The groups are shells around one centre, one inside the other: the same stretched ball of 4 dimensions in 10 sizes.
Known rows, each followed by its group:
[ 16  21  -6  10  36  -4 -45 -48  40 -70  55  39  37   7  14 -42  -4   0] : D
[ 22 -16   7  21   1  -5 -11  18  -4 -45 -17  32  18   7   2 -20  -5  14] : H
[ -1  13   6  41  19   0 -32 -39  33 -51  38  25  40  10  12 -34  -1  15] : Z
[ 17 -28   5  13   9   2  -1  19  -3 -38 -31  14   7  -2   4 -20   4   6] : S
[ -4 -13   8  26   4  -4 -15   0   5 -36   1  38  17   4  -2 -19   5  23] : D
[-16 -52   0 -13  21   7  10  16  -3 -16 -40  11 -22 -23  -7 -15  28   8] : G
[ 19 -27   8  17  -1  -3  -3  29 -11 -38 -32  29   9   3  -1 -16   0  14] : H
[-29 -13   5  27  20   5 -15 -30  26 -26  17  18  14  -6   2 -25  19  20] : D
[-27 -29   2  15  32  14  -1 -26  27 -19  -7 -12   1 -18   7 -27  29   5] : B
[ 21 -15  -1   4  26   3 -14  -7  15 -50  -7  10  13  -3  11 -31   4  -5] : A
[  7  31  -7  16  45  -1 -52 -72  56 -71  75  30  45   7  20 -49  -1  -2] : R
[-11 -60  16  26 -13   6  27  52 -27  -3 -76   5 -14 -10 -10  -1  18  25] : H
[ 29   3   5  28  11  -4 -23  -6  13 -58   7  27  33  12  12 -30 -10   6] : G
[ 12  33   1  35  28  -5 -50 -57  46 -70  67  37  53  17  18 -43  -9   9] : G
[-15  -8 -10  -8  52   9 -25 -54  45 -44  34   6   9 -16  12 -40  24  -7] : B
[-31 -13   9  38  17   7 -12 -30  26 -23  13  11  18  -4   4 -24  19  22] : Z
[ -7 -10   2  21  27   7 -16 -29  28 -38  11   5  18  -5  11 -31  13   5] : S
[  5   5   0  16  24  -3 -32 -29  26 -54  32  36  28   4   7 -33   1  10] : U
[ 14 -15  15  42 -13  -6  -8  24  -9 -38 -20  37  24  13  -1 -14  -7  26] : D
[ -5 -59   3 -10  10   6  18  37 -16 -15 -61  10 -24 -20  -8 -10  24   9] : R
[  0 -28  16  42 -11  -1   3  26 -11 -24 -34  22  13   5  -3 -11   3  27] : Y
[-38 -63   3  -1  26  19  24   6   5   3 -52 -22 -28 -32  -3 -14  43   7] : B
[-33 -41   7  20  17  11   8  -5  11  -9 -24  -2  -6 -17  -2 -17  30  17] : U
[ 13 -26  16  38 -16  -4   1  36 -17 -31 -37  31  15   9  -3 -10  -3  26] : S
[-12 -64  14  18  -9   7  29  53 -27  -2 -79   4 -20 -14 -11  -1  21  22] : H
[ -9 -13  13  48   4   4  -7  -8  13 -29  -5  10  24   4   6 -21   7  21] : G
[ -4 -11   8  35  15   6 -11 -16  20 -35   0   6  22   1  10 -27   8  12] : R
[ -1 -17  17  51 -11  -2  -4  15  -3 -28 -19  24  23  10   0 -14   0  29] : Z
[  6  16  -5  11  38  -1 -41 -51  42 -62  52  31  33   3  14 -42   3   1] : Y
[ 19 -27   6   9  -3  -7  -5  33 -16 -40 -30  42   5   3  -6 -14  -1  17] : A
[ 10 -45   6   4   3   1  10  38 -17 -26 -52  18  -9  -8  -5 -12  10  11] : S
[-24 -71   9   5   7  13  31  38 -16   4 -76 -11 -29 -25  -8  -5  33  14] : Y
[-24 -25  -8 -11  51  14 -12 -42  37 -30  11  -6  -4 -24   9 -35  32  -6] : Z
[  7  -3  -7  -9  34  -3 -31 -27  25 -55  28  38  14  -4   5 -34   7   2] : A
[ 23  29   4  37  10 -13 -48 -30  26 -71  53  59  52  23   9 -35 -18  18] : A
[ -2 -11   6  29  16   4 -12 -15  18 -37   1  11  20   0   8 -27   8  11] : Y
[ 31   3   3  18   8  -9 -28   1   7 -62  11  46  30  13   6 -28 -13  10] : B
[ 24  -6   1  12  22   0 -19  -9  16 -55   2  19  22   3  11 -32  -2  -1] : R
[ -3 -54   7   6   6   7  18  35 -14 -15 -60   2 -15 -15  -4 -11  20  11] : U
[ 13 -24  12  30  -7  -3  -3  26 -10 -35 -29  29  14   6  -1 -15  -1  20] : U

New rows, each followed by its group:
[-33 -38  -4  -8  44  16   0 -29  28 -17  -7 -12 -13 -28   4 -28  38  -1] : B
[ 10  18  -3  16  30  -5 -43 -43  36 -64  52  42  36   8  11 -39  -3   7] : S
[-24 -28  -7 -10  48  15  -8 -38  35 -27   5  -9  -6 -25   8 -33  33  -6] : Z
[ 12  -8   1  10  17  -3 -21  -7  12 -49   8  34  18   2   4 -27   2   9] : U
[  8   0  -1  10  24  -3 -28 -23  23 -53  24  35  23   2   6 -32   2   7] : U
[ -1   6  -2  13  31  -1 -33 -40  34 -53  39  32  27   1   9 -35   6   7] : U
[-38 -75  13  13  -3  12  35  43 -22  14 -78  -4 -32 -25 -15   1  37  26] : R
[  9 -37  -2 -13  19   1  -2  17  -3 -35 -29  22  -8 -12  -2 -20  13   3] : G
[ 12   5   8  40  11  -1 -24 -18  21 -51  17  23  36  12  12 -30  -5  13] : R
[-29   5   3  32  28   4 -29 -53  41 -37  46  23  28  -1   7 -32  16  19] : G
[ 30  37  -3  25  27 -10 -55 -48  40 -81  67  50  54  20  17 -44 -17   4] : G
[ 18  10   3  26  18  -4 -32 -23  23 -59  27  33  35  11  11 -33  -7   8] : Y
[-17 -21   9  33  12   6  -6 -10  14 -25  -6  10  13  -4   3 -21  15  18] : U
[  0 -46   2  -4  15   6   9  23  -6 -23 -44   9 -13 -15  -3 -16  19   6] : Y
[  7  -2   4  25  18   0 -22 -20  21 -48  14  21  26   4  10 -30   2   9] : U
[-16 -15   3  14  17   0 -17 -15  15 -33  11  33  10  -5  -2 -23  14  19] : R
[-36 -39   6  15  18   9   4  -7  11 -10 -17   6  -7 -18  -4 -17  30  19] : S
[ 21  37  -8  13  43  -5 -58 -67  53 -81  78  41  49  12  20 -50  -8  -3] : G
[-14   7  -3  15  35   1 -34 -51  40 -48  47  29  25  -2   8 -36  12  10] : S
[ 17 -21  19  51 -22  -6   0  38 -18 -33 -38  31  23  15  -1 -10  -9  29] : G
[ 25 -22   8  18  -2  -5  -6  29 -11 -43 -29  32  13   6   0 -17  -5  13] : S
[-18  -6  -9  -6  53  10 -27 -57  47 -43  37   6  10 -16  12 -40  24  -6] : B
[  3 -19  12  37   0   1  -5   9   2 -33 -18  18  19   5   3 -19   3  19] : H
[-18 -78   8  -3   2  11  35  53 -27   4 -88  -5 -36 -26 -12  -2  32  14] : Z
[-24 -34  -3  -8  34   8  -5 -17  19 -24  -5  10 -10 -21  -1 -24  29   6] : B
[ -8 -61  10  13   6  13  27  35 -13  -7 -72 -15 -18 -18  -2 -10  24   9] : R
[-11 -31  -3  -5  32   8  -5 -13  17 -29 -10   6  -5 -17   3 -26  23   1] : U
[ -1 -68  10   5   0   9  31  54 -26  -7 -86  -7 -24 -18  -6  -6  22  10] : Z
[-26 -75  10   5   4  13  34  43 -20   7 -81 -10 -32 -26 -11  -3  35  16] : S
[  8  17  -7   7  39  -2 -43 -52  43 -65  55  33  33   3  14 -42   2   0] : S
[ 14 -21  15  40 -11  -3  -2  27 -10 -34 -30  27  19  10   0 -14  -4  23] : S
[  1 -60   6  -2   3   5  21  47 -23 -14 -70   9 -22 -16  -8  -7  19  11] : B
[-14 -18  12  42   9   7  -5 -11  16 -25  -7   4  18  -1   6 -22  12  18] : R
[-11 -23  10  35  11   7  -1  -5  12 -25 -16   1  13  -3   6 -21  13  15] : B
[ -8   0  -2  10  27  -2 -30 -33  28 -47  34  37  20  -1   3 -31   9  13] : Z
[ 14   1  14  51  -3  -4 -18  -1   9 -45   3  28  37  16   8 -23  -9  22] : A
[ 29 -10   0   6  17  -3 -18   3   7 -56  -5  28  18   4   7 -29  -4   1] : Z
[-39 -43   2   6  32  16   7 -18  21  -8 -19 -13 -13 -26   1 -22  38   8] : S
[ -3  12   8  43  11  -4 -32 -31  27 -49  37  38  40  13   7 -30  -2  22] : Z
[ -7 -37   3   8  20   9   4   3   8 -24 -29  -2  -3 -14   3 -21  20   5] : U
[-29 -39  10  26  12  10   8   0   8 -10 -27  -2  -2 -13  -1 -16  26  19] : U
[-34 -12  -6   3  48  12 -21 -58  46 -31  33   2   7 -19   9 -36  31   2] : B
[ 25   1   4  23   8  -7 -25  -2   9 -57   9  40  29  12   6 -27  -9  11] : Y
[ 11 -18  10  29  -4  -4  -9  18  -5 -38 -17  34  17   7  -1 -17  -2  21] : U
[  3 -19  13  42  -1   2  -3   9   3 -31 -20  12  20   5   5 -19   3  19] : Z
[-43 -66   8   8  11  14  26  20  -6   9 -57  -6 -28 -28 -11  -6  40  20] : Z
[-18  -4   6  32  20   3 -21 -32  28 -35  24  21  24   0   6 -28  12  18] : Y
[ 29   2   8  34   2  -7 -22   3   6 -57   3  35  35  16   8 -26 -13  13] : Z
[ -5   0  -1  19  34   6 -25 -41  36 -46  28  10  24  -3  13 -36  11   3] : S
[-31 -69   3  -8  18  14  26  24  -8   2 -62  -8 -34 -31  -9  -9  39  10] : Z
[ -9  -9   8  34  13   2 -15 -18  19 -35   9  19  23   2   6 -25   8  17] : U
[  3 -46   8   7  -2   0  10  40 -19 -22 -52  23  -9  -8  -8  -9  12  17] : D
[ 13 -51  15  25 -11   4  22  54 -26 -18 -75   3  -5  -4  -3  -7   7  15] : G
